There are 4 nested groupings, the coarsest first. Each group lies inside one group of the grouping before and may be the whole of it. The rows also spread widely along 13 directions, which tell nothing about the answers.
In the rows, 128 means zero.
Some rows, each with its group in each grouping after it:
[ 68 150 156 128 172 129 157 151 163  98  87 122 164 155 131 137 120 165
  87  98 122 107 104  74 103 110 102 204  77 104 129 114 178  87] | gumu roker j_761 zaf
[162 182 133 138 150 175 115 105 102 150 142 130 125 112 122 123 128 120
 138 181 117 176 139 134 109 154 122  94 187 143 115 143  95 118] | tife ratu j_957 defo
[121 120 103 114 134 147 157 139 117 107 128 121 139 141 137 136 135 150
 105 119 107 129 134 113 135 129 138 143 117 146 147 131 146 123] | gumu gelu j_421 rufan
[160  43  85  86  57 145 130 147  92 111 115 150 154 151 128 137 114  79
 140 113 123 110 156 166 132 103 149  48 128 177 161 178 120 190] | gumu roker j_780 kad
[125 107 121 179 167  90 141 158 145 105  89  77 183 168  92 116 147  83
 135  83 111 150 114 104 156 134 156 139 167 124 147 142  95  78] | gumu gelu j_513 dol
[150 152  99 128 137 150 144 136 103 108 136 152 145 132 126 126 146 112
 147 163 111 126 112 110  95 151 119  74 150 152 107 167 137 116] | tife dafo j_884 kif
[131 133 137 130 133  98  80 124 121 146 146 136 113 138  98 103 129 102
 136 136 128 159 139 169 147 116 124 128 130 104 165 113 108 146] | gumu Taza j_498 Sove
[124 153 103 161 128 112 139 119 145 127 134 107 113  83 137 108 154 147
 113 157 164 140 137 157 167 146 125 143 151 180 116  81 125 150] | gumu Taza j_722 Denev
[146  67 113 124  97 113 141 121 154 155 156 154 107  59 149 110 131 145
 138 136 148 119 180 133 171 153 133  99 161 127  90 127 129 194] | tife dafo j_416 nif
[109 165 144 169 178 119 130 108 133 128 109 106 152 112 111 133 159 126
 139 145 129 119  89  89 119 150 102 145 170 142 105 143 118  78] | gumu gelu j_421 fisor
[120 173 151 181 132  66  96  93 144 166 153 127  92  69 140 110 163 146
 125 191 175 145 113 157 129 141  85 135 130 154  90  95 125 154] | gumu Taza j_498 bupu
[169 167 109  93 129 179 113 109  85 151 173 130  82 121 119 122 123 128
 171 141  99 151 166 162 153 152 180 118 147 114 161 129  85 123] | gumu Taza j_722 nabup
[124 102  89 152 126  81 172 160 147  98 115 107 125 135 149 113 153 152
 125 108 162  98 109 115 131 138 155 141  86 130  88  98 145 122] | gumu Taza j_218 mek
[121 105 100 135 104  73 120 111 107 121 146 117 105 109 117 133 187 109
 165 131 141  76  79 143 146 134 122 126 109 172 118 132 134 135] | gumu roker j_780 misel
[120 177 118 114 102 181 135 101 140 128 185 188 112  31 150 123 120 168
 188 144 130  97 177 121 134 197 138 113 129 123  61 143 139 154] | gumu Taza j_218 ziru
[114  67 128 109  95 102 140 132 140 128  89 115 124 143 147 138 118 140
 112  98 170  77 120 125 121  92 129 142  80 127 115 116 142 147] | gumu Taza j_722 nabup
[122 141 124 150 139  90 106 129 121 124 149 156 141 110 107 118 162  94
 147 168 110 131 109 135 127 141  96  95 152 158 136 159 142 144] | gumu roker j_761 zaf
[146  64  88 104 129  97 113 143 110 129 148 151 107 140 101  97 149 108
 119 152 129 131 119 148 142 119 113  91 149 115 148 121 143 172] | tife ratu j_957 defo
[116 142 117 146 150  80 155 159 153 112 161 153 123 120 140 116 159 140
 138 133 100 123 122  88 122 151 128 136  92 108 106 136 179 121] | tife dafo j_884 kif
[124  99  96 148 181 110 173 149 150 113 124 115 147 110 113 110 164 140
 134 117 108 111 119  78 173 160 151 140 184 120 126 137 138  99] | gumu Taza j_218 ziru
[ 81 162 126 135 120 102 100 108 112  98 117  95 129 152 102 144 164 110
 128 109 135 104  76 145 135 104 102 184  80 172 156 102 143 101] | gumu gelu j_421 fisor
[145 178 138 112 102 163 103 131 124 117  98 138 123 157 122 149 101  54
 196 117 126 102 153 162 113  91 156  91 103 153 172 154 126 120] | tife dafo j_884 kif
[106 151 153 121 142 137 125 117 173 136 111 141 107  93 126 130 118 122
 170 114 147  76 147 115 146 120 127 153 124 107 125 119 153 120] | tife dafo j_884 kif
[113 168 138 126 178 153 150 153 170 120 121 131 117 118 125 104 103 155
 149 100 130 125 169 119 149 148 164 179 113  67 132  89 131 103] | gumu roker j_761 zaf
[107 137 119 100 160 149 105 113 124 121 137 165 120 103  86 100 132 130
 170 136 141  78 106 118 126 155 102 129 156  76 109 128 132 115] | gumu Taza j_722 nabup
[135 123  84 120 123 134 122 112  92 125 154  95 104 126 114 106 156 154
  87 142 139 173 133 178 175 139 130 154 144 159 153  70  99 149] | gumu gelu j_421 rufan
[121 183  99 102 169 151 131 159 101  81 136 145 124 190 105 115 135 124
 131 135 101 128  97 120  92 123 122 138  86 102 156 115 164  84] | tife dafo j_416 nif
[ 95 158 164 153 144 130 140 147 172 120  97  99 163 147 140 137 102 137
  93  88 115 170 170 117 142 108 142 191 100 129 159 108 136 113] | gumu gelu j_421 fisor
[119 107 171 104  89 118  88  61  91 166 136 118 106 112 123 184 147 103
 200  94 112  53  96 100 118 122 132 139 102 126 114 195 103  99] | gumu gelu j_421 rufan
[140 146  65 111 118 163 152 122  80  96 150 108 112 134 130 121 153 161
 126 130 135 128 115 147 132 162 150 136 111 155 112  98 111 116] | gumu gelu j_421 rufan
[156 167 137 152 176 130 141 123 126 158 133 129 117 113 146 129 143 142
 114 194 114 158 131 114 117 131 124 105 173 151 141 149 128 118] | gumu Taza j_498 Sove
[139 107 125 154 122  75 144 145 127 130 118 127 138 143 158 145 151 114
 120 153 123 119 108 107  95 111 122  89 109 166 122 171 151 136] | gumu gelu j_513 dol
[128 112 159 144 124 104 102 129 135 148 116 142 156 138 125 112 107 121
 113 134 146 159 136 132  97 122 104 109 127  98 106 140 106 147] | gumu Taza j_498 Sove
[142 118 131 115 147 124 125  88  79 158 137 114 109 121 124 161 179 124
 129 176 101 103  76 107 122 117 104 114 164 179 153 179 129 110] | gumu roker j_780 kad

New rows. What belongs after each?
[119 155 110 136 204 115 158 150 165 124 136 143  90 101 130 107 149 153
 144 159 128  93 128 103 148 139 135 143 144 102 142 108 176 110] | gumu gelu j_513 dol
[156 149  74  82 154 220 201 168 125  87  97 150 122 145 157 124  91 166
 163 122 144  66 148  98  87 149 186  98 111  99 100 132 145  94] | gumu Taza j_722 nabup
[135 137 115 139 128 118 118 121 119 127 151 130 126 114 111 125 155 105
 148 141 108 140 122 127 140 146 126 117 150 146 126 140 128 128] | tife ratu j_957 defo
[122 116 119 143 107 131 132 136 145 117  90 114 158 126 132 114 112 122
  96 127 168 145 149 156 138 114 120 122 143 167 127 104 117 158] | gumu Taza j_722 Denev
[139 139 117 118 107 174 131 136 122 110 123 150 163 132 125 116 104 116
 129 128 128 154 159 135 111 144 123  94 141 134 108 142 114 144] | tife dafo j_884 kif
[155  99 120  76 146 151 125 140  97 137 118 147 106 172 121 142 113 104
 162 123 100  90 132 117 109  99 158  93 121  92 179 172 133 114] | gumu gelu j_421 rufan
[113 149 126 110 168 112 120 155 128 108 125 165 116 164 112 120 130 114
 163 133 115  83  99 106  91 112 126 122  87  79 147 143 171  98] | gumu Taza j_218 ziru
[147  94 163 137 109 113 128 113 150 178  95 111 113 101 161 146 114 120
 113 145 155 132 172 150 151  90 135 114 149 171 150 136 114 174] | gumu roker j_761 zaf
[ 96 155 157 112 107 193  88 110 136 112 107 137 177 120  84 121  81  96
 164  72 132 134 170 153 145 143 129 153 140 105 133 128  83 125] | gumu roker j_761 zaf
[144 157 150 138 156 110 121 119 139 161 104 133  75 120 156 129 123 136
 151 177 182  92 121 137  85 106 120 107 110 116 111 115 134 127] | gumu gelu j_421 fisor
[ 97  76 134 124  74  83 128 138 143 114 112 142 150 130 148 140 128 125
 105 108 151  97 122 134 112  98  99 128  63 157 115 137 164 176] | gumu roker j_780 kad
[101 104 143 113 121  97 120 145 137 125 125 154 145 150 134 129 119 134
  96 126 118 125 123 113 102 100  99 135  84 111 139 142 168 149] | gumu Taza j_722 nabup
[127  76 124 121 113  52 107 138 116 135 143 116  99 163 117 132 153 100
 153  94 114 106 114 136 143 103 152 139  74 106 162 134 132 133] | gumu gelu j_421 fisor
[103 133  74 135 106 162 170 159 139  56 113 116 183 128 122 110 128 142
 117  84 142 129 140 137 147 162 143 150 109 162 102  98 131 129] | gumu roker j_780 kad
[147 177 147 155 135 137 114 136 132 132 121 108 128 152 121 113 105 110
 164 104 140 168 146 137 100 149 164 136 104  81  93 107  78  94] | tife ratu j_957 defo
[140  87  84 116 173 116 161 111 111 142 142 134  95  88 133 115 190 172
  73 215 142 106  85 106 149 130  71 107 205 177 124 119 171 153] | tife dafo j_416 nif
[130  87  81  72  95 176 145 128  81  85 116 117 150 171 103 138 133 118
 142  72 115  90 107 116 128 132 148 130 109 128 126 143 117 105] | tife dafo j_884 kif
[163  96 126 110  91  76 103 120 103 162 146 110  60 149 136 146 143  88
 186 110 121  98 139 166 156  92 192 114  83 129 178 139 109 139] | gumu Taza j_218 ziru
[ 94 163 175 129 109 148 100  99 141 133 122 120 150 122 117 128 105 136
 127  88 141 147 143 124 120 138 108 182  98  97  92 109 103 113] | tife dafo j_884 kif
[115 163 140 146 158 117 116 119 123 132 134 116 133 125 109 121 149 127
 124 142 117 150 114 130 137 139 114 155 140 134 138 121 118 110] | gumu roker j_761 zaf
[169 158 110 170 160 124 155 188 154 126 153 159 152 119 145  90 116 116
 125 170  92 218 203 145 136 161 163  69 167 132 148 143 125 161] | gumu roker j_780 kad
[101 154 137 158 175  78 134 130 128 123 119  99 129 155 125 121 164 157
  88 145 136 139  71 101 106 121  99 177 101 121 117  99 145  87] | gumu Taza j_218 ziru
[179 153 133 178 169 115 173 113 129 175 147 120 114  75 174 127 166 166
 116 211 129 165 128  84 107 174 121  84 196 159  61 156 113 120] | tife dafo j_884 kif
[146 156  72  99 152 163 165 142 108 100 155 154  92 119 135 131 156 139
 163 162 106  82 110 106 116 150 146 103 125 144 125 139 177 112] | tife ratu j_957 defo
[104 105 142 122 140 133 142 131 134 123 125 141 171 123 125 135 131 142
 103 120  99 131 127  88 123 134 104 141 137 126 126 162 146 128] | gumu roker j_780 kad
[109  71  97 106 114 154 141 142 126  98 112 109 176 148 101 105 116 141
  79  77 124 160 156 136 176 130 139 159 149 124 149 101 109 145] | gumu Taza j_218 ziru
[130 101 152 118 121 123 112  82  98 166 146 112 121 112 129 144 143 151
 123 127 122 131 117 107 124 142 116 144 138 117 102 151  93 123] | gumu gelu j_421 fisor
[124  79  91 133 114  75 125 122  96 114 152 117 139 130 103 129 189 105
 136 124 101 112  85 118 159 137 125 118 145 166 140 157 132 129] | gumu Taza j_218 ziru
[114 144 119 129 149 147 145 141 128 106 129 136 154 131 122 113 128 149
 116 127 124 140 125 114 113 152 118 141 122 115 109 124 131 116] | gumu roker j_780 kad
[ 92 174  83 127 159 127 141 141 113  70 135 150 141 136 109 117 171 138
 127 159 125  90  65 109 103 142  91 134 110 156 121 122 186 100] | gumu Taza j_218 ziru
[130  96 128 141  83 103 115 102 118 139 146 124 141  95 128 146 150 102
 166 111 118 112 133 125 147 147 136 106 138 161 107 175 106 145] | gumu gelu j_513 dol
[104 191 122 138 168 118 121 112 113 121 133 111 105 133 124 132 167 146
  94 181 131 132  84 136 122 111  86 163 120 173 159  99 161 107] | gumu gelu j_513 dol
[ 97 159 131  98  89 144 134  99 133 122 139 154  94  89 167 159 130 169
 142 137 154  52 120 124 106 116 110 154  51 159 102 125 183 144] | gumu Taza j_498 Sove
[127 136 134 141 118 130 107 119 100 127 135 106 164 154 114 127 130 119
  97 123 108 193 132 141 124 133 119 134 136 143 138 137  90 126] | gumu gelu j_513 dol
[155  74 174 124 137 104  81 131  98 171 108 122 168 193  94 128 105  70
 118 117  86 186 135 122 108  95 128  92 167  83 176 192  72 123] | gumu Taza j_722 nabup
[129 172  93 148 148 173 148 110 114 103 138 132 160  82 112 119 157 138
 154 157 126 120 111 108 134 188 118 108 193 169  88 149 114 103] | gumu Taza j_498 bupu
[145  94 158 127 117 108 101 105 130 175 106 129 111 113 137 144 121  98
 140 152 147 114 147 145 132  91 119  92 156 149 153 156 115 162] | gumu gelu j_421 fisor
[118  91 121 124 118 105 133 127 108 124 134 116 143 147 131 136 145 141
  97 115 111 138 116 112 125 124 120 141 108 136 131 140 131 131] | gumu gelu j_421 rufan
[111 123 145 168 131 100 101 122 170 136 111 136 146  83 106 107 127  90
 170 119 156 115 153 140 160 143 121 115 170 125 114 130 110 146] | gumu gelu j_421 rufan
[102 178 145 168 155 121 100  90 123 136 149 131 157  82 100 116 164 130
 127 167 122 156 101 115 134 168  78 138 186 152  98 138 112 113] | gumu Taza j_218 ziru
[103  98 119  99 165 129 135 108  96 116  82  89 123 168 100 129 156 156
 102 120 172  67  38 106 102 106  91 175 114 111 111  99 124  79] | gumu roker j_780 misel
[116 113 107 118 134 133 142 132 129 109 128 128 136 116 112 124 142 126
 152 105 121  97 126 119 154 146 142 141 133 128 129 132 131 121] | gumu roker j_761 zaf
[119  98 104  88 135 150 120 137 122 113 123 155 124 141 103 107 121 128
 107 137 138 118 126 136 126 113 101 121 135 109 142 110 155 154] | tife ratu j_957 defo
[180  94  76  80 112 174 154 109  57 142 166 101  95 140 136 148 159 147
 102 150  81 158 133 132 156 133 163 113 160 177 165 143 111 137] | tife ratu j_957 defo
[130  53 164 126  79 103 108 109 148 170 137 142 145  91 135 129 105 121
 152  85 131 128 178 118 150 141 146 116 136  90  92 165  90 169] | gumu Taza j_218 ziru
[138 153 161 107 104 125 108  95 100 165 149 126  86 133 156 159 124 147
 147 134 121 118 126 130  97 113 141 143  64 119 126 145 121 120] | gumu Taza j_498 bupu
[135 160 134 128 175 174 116 104 108 135 112 130 135 119 101 120 127 122
 163 148 137 113 112 111 107 156 118 112 185 104 108 147  91  85] | gumu gelu j_421 rufan
[ 80 143 177 158 102  81 101 120 173 141 112 115 142 108 139 136 123 123
  83 124 146 159 156 162 156  89  92 181  92 174 158  95 150 173] | gumu roker j_761 zaf
[132  75 115 134 157 109 151 118 116 144 116  91 134 127 123 139 167 136
  95 134 108 129 110  98 166 123 128 138 183 159 156 145 123 117] | gumu gelu j_421 rufan
[128 107  91 139 109 118 133 154 135  91 102 141 146 134 120 106 123 102
 167 110 171  88 127 144 114 141 139  87 114 126  94 124 122 139] | gumu gelu j_421 rufan
[136 113  97 125 126 104 132 120 104 122 154 144 126 114 118 130 180 110
 133 166 105 114  97 117 136 136 102  93 156 175 131 161 154 140] | tife dafo j_884 kif
[127 102  92 115 130 103 123 147 108 107 133 139 122 151 109 102 147 124
 116 141 145 122 102 154 120 122 111 114 109 126 137 109 139 148] | gumu roker j_780 kad
